Each new row is followed by what is left after taking away its nearest point in the smallest flat space through zero that holds the last named rows.
In the rows, 128 means zero.

q617 (3 x 14):
[[154 110 101 152 149 113 108  79 129 128 115 112 124 162]
 [ 99 126 132 130 174 165 121  98  90 136 148 125 157 138]
 [163 174 165 160  85 146 141 138 151  89 122 138  98 132]]
New rows:
[162 106 130  86 163 124  83 160  98 119  80 121 153 166]
[164 125 149  91 149 137  91 172 101 107  83 128 147 160]
[161 104 110 101 149 138 160 170 110 140 164 109  80  99]
[172 111 113 119 156 149 155 148 106 131 164 106  78 114]
[ 84 169 129  80 109 118 134  77 157  95 167  78  75 102]
[ 83 161 121  79 118 114 129  68 154 100 166  74  79 106]
[173 106 155  76  97  97 110 180 171 132  75 159 109  84]
[160 112 161 100 148 143  97 126 132 128  92 152 133 112]
[138  89 122 164 105 141  86 178 102 126 171 118  92 135]
[134  87 121 164 112 144  84 173  97 128 173 117  96 137]
[116 116 139 135 113 111  78 122 136 122  78 171 152 136]
[109 122 147 134 115 122  81 125 130 121  84 174 156 133]

q366 (3 x 14):
[[107  81  46 112 142 109 115 186 121 136 143 181  63 185]
 [ 67 121 129 155 206 142  86 152 141  55  93 125  82 185]
 [113 112  43 134  95 125  68  90 125  45 137 174 148 133]]
New rows:
[129 107 122 205  51 133 132 129 120 121 115 141 154 112]
[117 104 137 207  80 134 139 154 123 131 107 133 129 131]
[136 131 110  76 115 129  81 136 124 159 138 110 112 100]
[126 137 124  84 131 135  74 133 128 143 128 101 111 104]
[135 146 107 126 118 109 163 119 127 127 102 128 115 138]
[132 149 111 129 122 111 160 116 128 119  99 125 117 138]

q941 (3 x 14):
[[120 111 159 135  55 195 117  28 141  93 109 145 122 158]
 [115 101 124 167 165 101 170 106 105 152 132  95  81  88]
 [ 94  84 129 125 126 143 143 108 128 135 151 164  75 146]]
New rows:
[120 179  92 106 132 176 121 163 161  99 152 127 125 104]
[113 165  96 123 134 177 136 136 154 103 150 116 105  93]
[126 153 110  93 144 141 160  85 141  76 185 175 174 125]
[127 152 107 107 161 125 173  86 132  85 184 156 166 106]
[102 125  75 104 156  88 134 105 151 113 146 116 148  96]
[101 124  81  99 139 104 127  91 156 104 144 126 151 108]
[127 180 141 123  78 116  96 107 171 196 113 159 101 161]
[129 179 136 137  99  97 110 113 162 207 113 140  94 141]
[ 90 154 143 195  64 107 140 103 114 114 121 161 152 163]
[ 89 155 132 192  90  84 146 137 109 128 131 159 148 154]

q296 (3 x 14):
[[170  65  77 201 119 100 110  67 175 141 114 119 238 104]
 [ 98 157 152 193 127 183 129  67 100  98 135  83 238 152]
 [110  91 155 181  76 190  55 136 151 221 158 132 177 117]]
New rows:
[ 88  83 114 118 162 108 155 125  90  91 100 160 134 113]
[ 78  78 127 127 147 130 134 134  93 119 111 162 138 112]
[157  82 173  86  77 178 129 147 160 143  96 128 169 167]
[163  92 164  73  93 159 151 142 154 114  87 126 159 170]
[150  97  84  91 171 168 138 100 180 142 129 140 175 131]
[133 119 104  74 172 185 141 117 163 140 136 140 148 140]
[133  99 166 181 105  88 155 158 102 177 110 136  93 147]
[131 110 165 187 114  88 168 142  93 154 106 125 111 153]
[169 142 100 103 154 103 101  77 113 115 144 107 172  94]
[153 151 122  87 144 124  88 104 106 137 156 115 140  97]

q189 (3 x 14):
[[137 152 182 139 149 155 131 104 139 141 128 181 151 175]
 [129 112 122 140 138 147 125 205 159 119  53 169 117 123]
 [123 161 140 145 151 172  52 107 108 113  48 189 191 142]]
New rows:
[129 107  74 115 139 127 222  77 118  90 113 167 121  99]
[129 113  79 118 143 135 212  71 115  89 103 178 131 104]
[163 116 132 138  95 152 156 152  86 123  76 149 130 140]
[163 119 131 132  89 142 161 128  76 126 106 129 129 139]
[179 141 163 135 114 140 153 103 200 165 149  78  93 101]
[173 149 148 140 118 152 113 102 186 152 107  89 117  90]
[160 151 137 118 132  49  95 188  99 111 126 102 108 126]
[163 163 160 122 140  59  95 170 100 117 132 121 120 146]

q418 (3 x 14):
[[108 121 150 154 141 128 117 158 119 118 157 120 162 169]
 [ 55 128  91 112  97 177 203 180  87 128  94  50 107  82]
 [152 146  86 105  35 201 193 128  74  91 152 160 134 118]]
New rows:
[118 142 119 171 134 103 121 117 121 103  83 109 106 157]
[128 145 114 168 119 113 127 113 114  96  90 121 108 158]
[153 115 158 115 111 109  92 133  51 152 119 128 129 123]
[147 114 156 114 113 109  95 136  51 154 114 121 126 118]
[110 147 124 144 102 158 170 153 149  77 120 167 144 185]
[109 144 125 136 129 132 155 137 174  98  90 155 119 161]

q778 (3 x 14):
[[ 42 130 104 213  51 157  70 148 118  69 181 118 157 111]
 [ 58 148  94 215  94 174  18 103 100  76 167 171 212 169]
 [ 32 156 178 233  96 151  18  86 156  88 156 144 159 102]]
New rows:
[115 137  51 138 134 140 120 151 139 205 137 148  51 181]
[ 99 143  75 154 133 138 105 140 154 204 137 146  45 166]
[113 169  51 121  59 119 139 112 141 144  51 122 129 129]
[111 175  73 125  70 115 129  97 153 150  44 126 125 123]
[177 118 150 139 133 114 131 130 205 140 116 168 144 127]
[166 112 124 148 109 121 134 149 192 125 132 161 151 129]
[123  95 142 138 135 146 129 165 133  51 143 166 123 119]
[138  97 152 124 154 141 134 155 137  63 131 171 119 123]
[136 131 105 124 117 114 113 165  95 119 158 134 111 128]
[138 138 131 124 135 109 103 146 109 129 147 140 107 123]

q842 (3 x 14):
[[125 137 136  96 113  81 148 103 114 131 165 163 177 100]
 [166 118  85 172 108 104 123  96 134 140  82  71 136 184]
 [147 127 121 117 106 129 209 142 102 170 112  67 123  89]]
New rows:
[136 146 101 136 109 118 152  60 122 148 141 130 124 127]
[122 146 113 136 125 147 138  81 128 139 142 139 100 123]
[ 53 123 167 198 147 135 169  64  94 175 101 115 112 134]
[ 46 125 173 192 151 130 155  60  97 166 113 137 119 134]
[110 185 140 138 166 126 110 146 184 124 148 126 177 168]
[116 185 139 133 159 130 142 155 174 140 142 102 172 151]

q150 (3 x 14):
[[125 107 108 179 107 105 185 161 111  95  82 103 116 135]
 [169 162 124 184 107 103 141 115  67 196 105 133 148 189]
 [ 93 158 123 162  90  94 168 177  96 135  64 112 139 154]]
New rows:
[112 121 121 132  90 156 129 131 119 123 144 107 133 174]
[112 116 122 125  95 161 124 127 126 118 151 108 131 168]
[136 117  65 153 103 178 102 126 121 118 126 157 113 121]
[120 131  70 144  98 175  98 135 120 124 119 158 119 123]
[222 101  99 100 170 124 102 148 112 108 101 135 126 117]
[188 128 107  86 157 116  99 170 110 116  82 135 136 120]

q358 (3 x 14):
[[165 154 119 141 132 185 136  98 132 106 175 176 119 150]
 [117 145 127 146  86 147 159 129 133 119  81 100 125 125]
 [ 87 141 176 113  97  60 167 154 156 123  86 198 132 124]]
New rows:
[116 112 105 142 150 102 178  93  84 117  87 106 135 179]
[123 112 107 137 162 100 172  90  85 116 107 128 135 183]
[111  80 106  48 161 171 101  98 168 127  77 148 122 173]
[108  85 108  52 151 174 110  99 170 124  66 146 121 173]
[163 167 181 111 112 135 180 151  95 183  96  75  67 123]
[175 162 183 100 139 128 164 146  94 184 133 108  68 129]
[145 177 123 146 153 120 133 154 164 123 163  96 171 113]
[139 179 128 145 147 113 139 157 167 122 155 102 171 112]

q57 (3 x 14):
[[127 182 143 117 160 166 147 149 192 153 138 114 104  94]
 [107 114 107  87 114 136 126  65 104 175 171 139 108  44]
 [127  99 180  73  85  71 107 132 138  96 144 156 145 124]]
New rows:
[114 135 160 129 138 162 126 162 138 120 100 135 121 164]
[106 119 148 117 127 159 122 133 116 134 114 141 118 139]
[122 136 124 167 152 103  73  87 131 110 101 131 104 126]
[121 142 135 155 152 102  74  91 146 111 106 133 101 117]
[130 151 128  53 127 150  83 105 143 161 127 121 169 134]
[135 148 116  77 133 154  84 111 130 154 112 115 174 159]

q267 (3 x 14):
[[107  93 172 175 227 177 106 183 182 190 116 121 101 109]
 [ 91  45  97 121 199 135 183 122 185 131 146 196 113  75]
 [131  52  47 139 144 144 105 139 124 115 162 122 114 104]]
New rows:
[ 76 109 117 162 128 175 121  78  80 128  88 137 118 112]
[ 77 121 127 160 123 172 123  76  79 129  84 136 120 116]
[121 132 127 132  86 118 141 157 147 124  82 144 102 143]
[121 119 115 136  92 123 135 162 147 125  87 141  99 139]
[138 161 155  83 113  76 117 135  98 125 113 100 143 204]
[124 107 128  91 155  90 125 145 123 132 127 119 130 177]

q515 (3 x 14):
[[141  74 144 162 101 151 100  73 144 187 118 149  72  92]
 [174  80 137 151 137 187 119 120 179 115  76 141 167  55]
 [175  18 148 109 159 149 109  66 162 120 123 169 117 121]]
New rows:
[ 51 111 162 138 158 139 119  86 143 161 146  68 127 127]
[ 57 114 160 132 169 144 125  99 149 141 139  66 150 124]
[133  92 153 141 111 119  94  86 140 117 130 149 116 128]
[121 132 144 141 109 114 105 117 132 104 128 133 137 130]
[135 142 110 122 131 127  99 116  88 138 146 127 133 153]
[145 135 111 129 132 142  98 118 100 135 132 128 145 134]
[128 100 124  83 187  51  72 126 105 156 158 123 136 144]
[131 122 122 115 168  79  71 144 119 167 128 112 152  97]
[ 59 153 129 122 131  81 131  92 143 149 107 126 110 109]
[ 74 137 130 113 147  91 134  94 156 127  98 131 133 103]

q420 (3 x 14):
[[134 180 131  89  98 138 174 146 102 112 147 182 108 108]
 [ 81 151 135 103 130 103 110 165  93 159 116 146 115  93]
 [ 98 121 169 109 126  76 104 117 157 107  78  88 114  93]]
New rows:
[100 154 105 145  68 157 137  95 173 141 167 174 109  94]
[ 87 135 108 157  81 145 112  93 181 152 153 151 115  95]
[123 167 131 141 155 117 138 102 135  99 129  54 186  98]
[120 181 118 137 154 129 146 119 112 114 145  79 185  98]
[162 122 111 131 155 136 181 173  85 189 152 144 143 211]
[147 122 151 109 145  93 174 156 118 155 110 112 127 181]

q294 (3 x 14):
[[ 86 172  72 188 113 107  98 127 111 145 168 133 125  91]
 [ 92 134  87 149 161 152 108 120 122 143 101 166 113 175]
 [108 200 117 144  51  99 181 113 160 111 145  48 128 114]]
New rows:
[131 162 114 163 147 122 161 101 118 153 149 102 131 103]
[145 138 130 144 166 134 160 103 117 152 133 116 131 119]
[126  89 134 110 136 169 109  98 155 132 148 134 134 167]
[121 106 127 124 117 154 109  99 154 132 168 119 137 143]
[119 181 222 135 184  77 120 146 152 125 172 152 131 111]
[103 192 208 138 188  88 127 138 160 126 152 154 123 142]
[121 104 143 127 149 150 209 133 133 181  94  74 106 111]
[113 102 126 147 160 146 183 138 117 192 111  94 107  92]
[107 106 103 110 138 185 130 129  90 136 166 147 175 161]
[112 118 112 107 115 174 146 128  98 129 175 122 178 148]
[140  68 133 105  50 135 112 139 123 121 126 130 104 166]
[126  80 114 124  48 130 101 139 117 127 137 135 102 157]

q254 (3 x 14):
[[127 149 105 152 182 172  61  74 139 197 157 164  88 158]
 [138 185 178 123 107 159 112 127  93  70 134 103  28 110]
 [ 46 123 124 135 127 125 131 140 150 136 181  93 137 170]]
New rows:
[104 114  83 143 101 101 156 110  82 147 117 142 134 110]
[101 127  90 145 102 111 147 105  78 143 124 138 111 112]
[160 148 154 123  92 113  83 130  79 106 159 139 178 141]
[149 147 149 126  98 115  78 126  84 116 168 139 180 150]
[124  95  83 101 119 114 174 140  78  86 110 154 138 103]
[104 110  80 111 137 135 147 122  83 107 136 156 111 123]

q638 (3 x 14):
[[158 107 103  89 116 161  55 116 125  74 165 109 120 164]
 [143 139 149  88 171 114 108 119  72 160 106  71  88 106]
 [123 108 157 126 167 127 108 113 125 116  98 104 140 162]]
New rows:
[133 114 166 148 117 130 154  87 134 105 120 193 157 153]
[150 127 158 118 119 129 139  87 102 120 130 169 126 129]
[144 143 222 136  81 138  86  90 115 114 109 191 144 107]
[148 148 219 128  81 137  84  91 106 121 112 185 134  97]
[150 172 136 102 131 174 140 140 165  87  97 136 117 145]
[149 179 139 102 135 167 150 142 157 101  92 133 111 132]

q819 (3 x 14):
[[138 104 122 157 135  88  80 142 132  88 106 116 167 129]
 [122 135 103 166 139 111 145 136  84 115 190 104 103 137]
 [112 109 138 144 131 161 144 146 129  91 134  74 147 111]]
New rows:
[174 143 134 154 155 133 132 147 122 130 150 130 173 114]
[174 148 138 141 152 141 138 142 127 143 146 140 167 114]
[119 141 126 143  73 130 168 122 163 144 117 170 133 102]
[119 133 118 165  79 115 159 131 151 123 129 153 140 103]
[144  56 112 154 156 143 136 101 104 125 134 124 132  93]
[148  63 114 140 153 142 135  93 110 143 126 144 125  96]
